The first 6 rows are patterns. Each new row is the sum of 2 different patterns, raised or lowered, with some noise. Before adding, each is slid sideways (what falls off one end comes back at the other), maybe read backwards, and multiplied by a number that may be negative. Names go in the order of the patterns.
In the rows, zero is written as 128.
Some rows, each with the names of its patterns after it:
[142 131 113 177 138 130  79 166 129 141 120 136 108 158 129 107 136 150
 141 138 124 167 125 127 117 137 158 133 128 121 108 162 139 139 126  95
 136 126]  U
[120 133 115 123 145 101  90 119 125 163 125 152 134 126 130 136  97  79
 114 133 121 131 134 123 123 130 124 125 155 125 155 159 134 139 126 124
 139 124]  F
[126 107 162 104 134 153 157 128 137 120 134 133 177 135 102 133 121 128
 119 121 133 132 133 127 126 148 130 129 133 138 158 116 131 135  87 128
 139 126]  B
[122 177 115 132 127 101  94 153 130 128 102 121 130 105 118 128 121 122
 152 146 102 131 132 132 126 141 121 124  83 111 137 117 126 151 117 131
 125 135]  D
[127 129 145 133 106 138 177 120 125 126 123 109  79 154 125 134  80 115
 165 137 133 133 115 128 114 106 109 127 156 157 168 150 177 132 121 110
 133 134]  S
[160 135 123 112 136 114 172 141 134 144  89  79 140 127 134 140 126 140
 125 126 113 136 128 113 140 132  79 124 148 141 126 135 167 126  79 136
 146 148]  G

New rows. What belongs after each?
[154 140 192 137 156 168 191 196 126 182 164 141 146 166 146 173 159 153
 125 135 159 160 147 166 172 166 161 164 156 161 164 143 172 195 180 150
 140 172]  F B
[127  84 122 125 124 124 125 132 103 132 166 110 127 131 119 109  74 168
 115  92  76 111 167 124 127 105  94 123 131  78 126 127 152 144 164 178
 165 124]  B S
[108 139 144 138 126 104 110 123 138 103 123 113 126 132  74  81 125  96
 147 105 146 118 140  79 122  92 107  92 121 116 113 126  84 103 122 121
 134 123]  U F
[ 62 164 138 141 175 199 115 176 138 160 110 110 184 146 126 154 138 116
 135 160 136 150 144 175 154 146 172 181 153 136 147 141 125 158 130 151
 120  98]  F D
[130 153 160 187 167 166 159 176 134 142 137 140 159 147 153 156 166 183
 154 148 180 147 175 116 135 135 153 128 148 201 190 156 147 172 163 149
 166 160]  F S
[128  70 152 117  89 106 119  91 125 125 119 144 166 118 101  83  88  96
  74 109 141 111  91 115 123 113 109 132 129 109 102 119 113  96 144 150
 151  93]  D S
[114 139  95 110 129  96 106 114 124 148 152  66 122 122 128 109 113 126
 104 123  49 119 119 122 159 123  87 111 117 154 122 104 130 118 141 115
 125 100]  U D
[142 151 133  99 137 147 163 149 151 152 169 125 165 175 152 168 138 141
 133 112 141 131 149 148 155 146 102 151 174 161 193 150 150 150 155 181
 178 123]  B D
[145 125 122 111 150 137 119 141 150 133 130  90  87  72 125  99 122 139
 149 129 133 143 163 137 110 103 140 148 131 128 108 163 148  88 140 123
 133 107]  D S
[148 179 146 162 188 112 112 164 147 171  97 162 130 155 167 169 191 168
 128 161 170 189 156 136 160 132 148 148 184 177 188 178 173 150 150 134
 140 156]  B S
[ 73 115 102  76 131  89 119 107 118 136 120  79 127 127 134 101 116 111
 105 120  87  82 131  96 139  72  96 108 140  57 158 111 153  95 117 110
 130 111]  U D
[156 153 166 109 118 161 149 165 189 141 139 142 190 162 186 165 178 159
 127 170 194 139 177 145 169 146 112 157 129 145 154 151 164 159 156 166
 150 179]  B G
[126 101  79 116  93 122 109  79 144  86  82  61 114 107 120  93 118  89
 127 102  91 107 137 163 144  93 139 102 100  73 115  99 110 113 134 114
 119 121]  U F
[111 162 138 127  90 120 136 135 107 127 144 185 147 138  75 168 121 124
 111 138 134 181 164 130 180 156 139 126 135 173 127 132 136 145 142 144
 171 119]  U S
[162 152 104 162 143 141 161 152 151 184 151 167 140 162 154 145 156 128
 100 146 161 170 190 147 175 134 153 176 181 166 146 186 129 149 183 170
 110 167]  D G
[146 180 185 169 154 135 167 151 153 163 172 143 183 246 179 140 155 158
 148 132 169 201 158 147 121 136 131 137 172 145 176 128 141 161 155 191
 214 157]  F G
[114 134 123 110 109  97 129 154 143 122 125 189 138 133 118 118 139  79
 107 144 105 102 136  94  81 108 133 162 114 105 110  87 100 109  92  87
 125 136]  F S
[175 193 111 128 116 136 134 141 124 142  92  93 147 161 121 149 117 128
 110  90 149 172 124  89 117 137 106 159 137 118 104 111 113  89 119 156
 150 161]  D S
[183 150 144 161 146 162 179 131 128 192 160 171 137 168 162 108 165 157
 131 186 165 151 146 131 152 153 132 161 158 157 145 149 149 144 161 122
 169 238]  F B
[145 161 129 131 121 155 167 174 157 138  94 137 123 114 135 112 116 145
 176 150 133 174 147 135 132 139 121 135 133 146 113  86 115 140 109 142
 154 130]  F D
[163 162 146 168 139 104  93 149 161 146 160 194 145 190 148 152 116 169
 163 153 141 140 122 171 167 151 132 159 163 170 172 153 174 145 170 170
 129 152]  F D
[153 156 145 154  92 123 175 150 169 119 137 130 153 170 190 148 133 152
 179 119 162 151 164 143 130 100 181 121 149 160 182 120 174  99 168 156
 187 148]  U D
[156 167 121 149 121 128 106 126 125 114 124 153 155 141 130 158 106 105
 134 138 122 169 131 116 133 111 101 145 121 126 145 112 102 133 123 152
 132 121]  F D
[ 99 128 130 132 145 104  99 119 105 128 115 121 118 130 129  92 128 124
 179 100 114 138 163 129 146  77 129 125 114 112 117 114 156 132 142 127
 142 117]  U F
[ 66  98 141 117 107  62 162 117 116  96 109  84 105  97 118  64 103 104
  99 106  96 149 115  96  58  62  87  87  83 104  99 120 128 108 122  71
 105  90]  U S
[143 117 111 115 103 128 104 131 149 120  90 171 121 112  96 137 126 106
 127 111 144 126 104 150 127 126 124 115  87 111 111 142 130 122  71 115
 106 108]  U G
[123 159 128  99 124 103 116  98 115 179 158 111 117  81 118 122 134 113
 160  68  86 123 118 155 174 133 121 129 139 126 109  99 156 161 115 119
 150  63]  D G
[138 150 158 152 110 150 139 115 109 152 158 138 115 159 126 154 137 176
 122 177 149 136  82 163 137 132 137 139 138 153 132 134 135 182 130 142
 139 137]  U D
[144 161 140 161 148 104 138 157 132 110 142 123 155 138 182 125 164 149
 155 116 110 166 146 140 162 131 138 142 148 142 131 171 146 163 170 146
 162 155]  F B
[118 155 154 192 161 175 182 178 161 143 140 163 159 149 164 171 191 168
 151 130 121 151 185 119 141 134 184 134 158 214 187 140 168 159 161 159
 206 166]  B S
[ 82 109 118 129 105  65  92 107 101  94  75 138 144 128 106  73 116 100
 123 102  98 118  53  93 135  98  88 114 113 128 124 120 136  99  55  86
  63  73]  F S
[ 76  68  59 110  59 100 102  81 107  87  74  92  89 113  77  92  41  84
 112 104 163 161 126 102  85  72 104  89  96 102 123  93  79 119 123  89
 135  98]  S G
[145 139 130 130 105 210 127 143 125  72 103 151 146 131  87 168 141 110
  73 166 123 138 147 153  88 160 133 113 134 163 134 134  85 151 138 118
 118 157]  U D
[107  83 108  67  91 113 108  72 109 109 102  66  94  95 114  81  59  96
  85  95 129  39  52  74  94 156  83 117  86  91 113  54  61  52 132  62
  90  85]  U F
[103 107  99  93 106 129 119 131 120 103  99 113 115  95 105  94 100 123
  73  60  92  92 137  76 131 146 103 107 101  80  58 114 123 101  86 136
  81  98]  F B
[199 181 114 160 170 184 166 146 204 156 150 149 162 158 144 173 145 132
 175 164 152 158 129 194 163 160 163 142 174 169 149 115 180 158 124 157
 156 137]  U D
[145 183 174 158 110 181 152 138 129 172 131 165 146 133 143 170 160 189
 158 170 154 145 122 163 167 153 142 147  97 182 153 157 168 146 134 145
 159 172]  U D
[131 120  81  83 115 125 107 102  80 108  96 106 110  70  55 124  53  97
  97 102 101  73  95  96  95 113 117 148 128  88 109  96  92  77 102  65
  97  97]  F B
[163 161 133 141 133 129 146 117 169 125 143 124 137  75 134 148 137 108
 161 111 146 138 127 118 217 141 133  85 153 131 121 138 153 149 118 131
 135 109]  U D
[152 136  82 140 117 110 102 105 124 103 125 111 113 129 127 128 141 125
 110 111 119 121  83 119 127 103 111  97  91 130 113 134 110 137  81 146
 104 109]  D G
[ 94 150 151 139 139 132 137 131 138 147 126 125 169 196 123 124 109 148
 110 174 139 145 133 169 175 173 136 139 145 125 113 141 133 154 143 122
 148 122]  F D
[165 159 157 177 158 111 169 167 128 180 195 150 156 122 166 135 161 161
 154 157 141 166 181 155 172 190 138 167 145 150 163 185 149 171 137  88
 149 180]  F G
[170 121 116 141 143 145 156 186 139 132 144 139  96 107 125 120 140 145
 173 103 112 143 142 127 212 135 172 163 146 138 163 137 140 147 121 105
 130 131]  F D
[157 140 121 138 106 157 113 142 129 146 164 171 132 110 148 145 137 141
 120 156 180 142 146 123 206 159 172 173 152 162 107 136 174 141 129 151
 140 138]  F S
[146 141  94 105 158 126 126 165 139 126  70 128 150  77 121 134 147  98
 123 131 131 136 146 107 139  95  85 128 124 132 172  86 137 113 128 128
 137 144]  U G
[100 137 130 140 119 144 171 156 154 155 106 162 138 167  80 177 143 138
 105 158 185 145 133 147 191 153 138 145 124 153 152 152 181 139 171 178
 172 152]  U S
[135  84  92 138 122 127 152 130 134  85 107  81 109 105 118 152 148 106
 124 153 134 122 122 122 136 134 132 144 122 195 147 130 119 139 125 117
 130 154]  S G
[123 115 112 103  69 116  90  85  86  82 112 117  54  82  87 106 124  97
  94 139  99  95  77  85  54  77 108  91 129 108  87  87  76 109 105 123
  96 103]  U F
[163 154 144 110 125 185 136  94 149 146 154 174 143 137 139 153 155 195
 149 165 149 109 105 147 137 153 152 134 155 127 102 105 153 140 128 153
 162 101]  F G
[146 156 137 121 158 140 149 178 115 149 166 164 163 155 184 155 113 161
 159 158 177 150 152 116 166 178 190 167 149 173 120 134 180 154 134 192
 132 159]  B G
[109 154 122 168 125 109 130 112 144  89 147 131 131 119 141 113 144 138
 120 161 166 138 160 124 155 127 122 116 139 154 125 135 109  72 127 142
 136 126]  U F
[ 71  78 113 123  55 113  96 127  84 102 145 108 100  88  71 110  78 101
  87  88  99 125  54  94 100 140  92  95 115  88 126  61  48 101  99 129
  74  91]  U B
[149 134 138  82 116 122  98 159 193 110  87 133 120 131 123 147 174 122
 122 120 183 128  90 167 128 104 126 129 133 109 144 174  97  87  75  80
  82 128]  S G
[115 103  74 102 109  98 100 117 127 123  93 111 103 108  88 104  84  71
  78 141 126 101 137  98 104  97 101  98 128 118 107 102  47  82 131  87
 107 114]  F G
[137 146 160 149 168 130 144 164 140 134 130 139 177 146 142 150 171 136
 117 176 169 108 136 134 146 110 176 127 136 136 170 102 137 159 151 139
 120 105]  U G
[124 130 127  53 120 130 115 174 114 117 118 123 162 123 108 125 117 151
 110 116 126 128 129  77 127 189 108 128 104 137 119 176 105 127 100 190
  83 118]  U B
[144 170 204 176 161 167 163 130  96 125 185 105 140 147 149 147 158 179
 150 157 117 168 144 100 206 208 151 166 175 198 137 153 157 210 186 117
 151 172]  S G
[141 196  80 143 144 137 140 114 115 149 156 162 129 170 140 145 153 149
 120 130 132 197 114 122 154 165 143 124 157 163 123 168 131 149 115 202
 111 139]  U D
[103  70 103 102 114  75 104  62  60  94 117  80 125  97 109 103 101 151
 104  89 137 115 101 102  75 108  69 104 108 100  98 130 154 125 101 118
  99 121]  F B
[ 78  80  83 175 106  48  96 113  86  81 108 141  82  83 114 133 108 141
 123 121  86  86  71  82  98  77 143 135  89 120  77  24 113  89 131  64
  78  66]  S G
[111 106  92  89 111 109 114  87  95  83 107 100 102 147 110 119 125  95
 133  80 137 106  95  77 110  72 107 112  99  65 120 129 109 116 117 117
 154  97]  B D
[152 151 168 120 149 126 159 143 129 129 168 147 153 126 139 178 127 168
 178 150 156 171 164 138 148 146 159 138 157 160 122  75 129 156 172 147
 193 147]  F D
[125 149 119  71 130 137 131 142 124 125 116 127 119 150 152 120  96  91
  83 138 116 125 108 101 129 140  92 129 130 127 102 130 158  83 117 147
 108 112]  B G
[120 151 130 132 128 116 116 122 139  84 107 174 127 120  55 181  99 134
 132 152 102 152 113 106 132 182 139 102 120 149 116 108 106 132 147 129
 120 110]  U B
[132 142 119 163 125 138 201 196 130 145 122 113 156 175 163 130 141 114
 128 121 132 189 150 113 136 141 149 127 148 186 149 158 148 147 143 124
 145 154]  B G
[181 138 114 141 156 120 133 146 132 127 157 136 186 144 174 157 158 131
 134 101 105 138 127 139 145 157 165 126 108 140 127 139 110 132 131 130
 140  94]  D S
[114  96 138 128 120 133  96 175 154 114 111  98 138 111 130 116  78 121
 141 152  97  68 130 124 104 154 117 155 124 107 133 143 133 106 135  80
 128 122]  U D
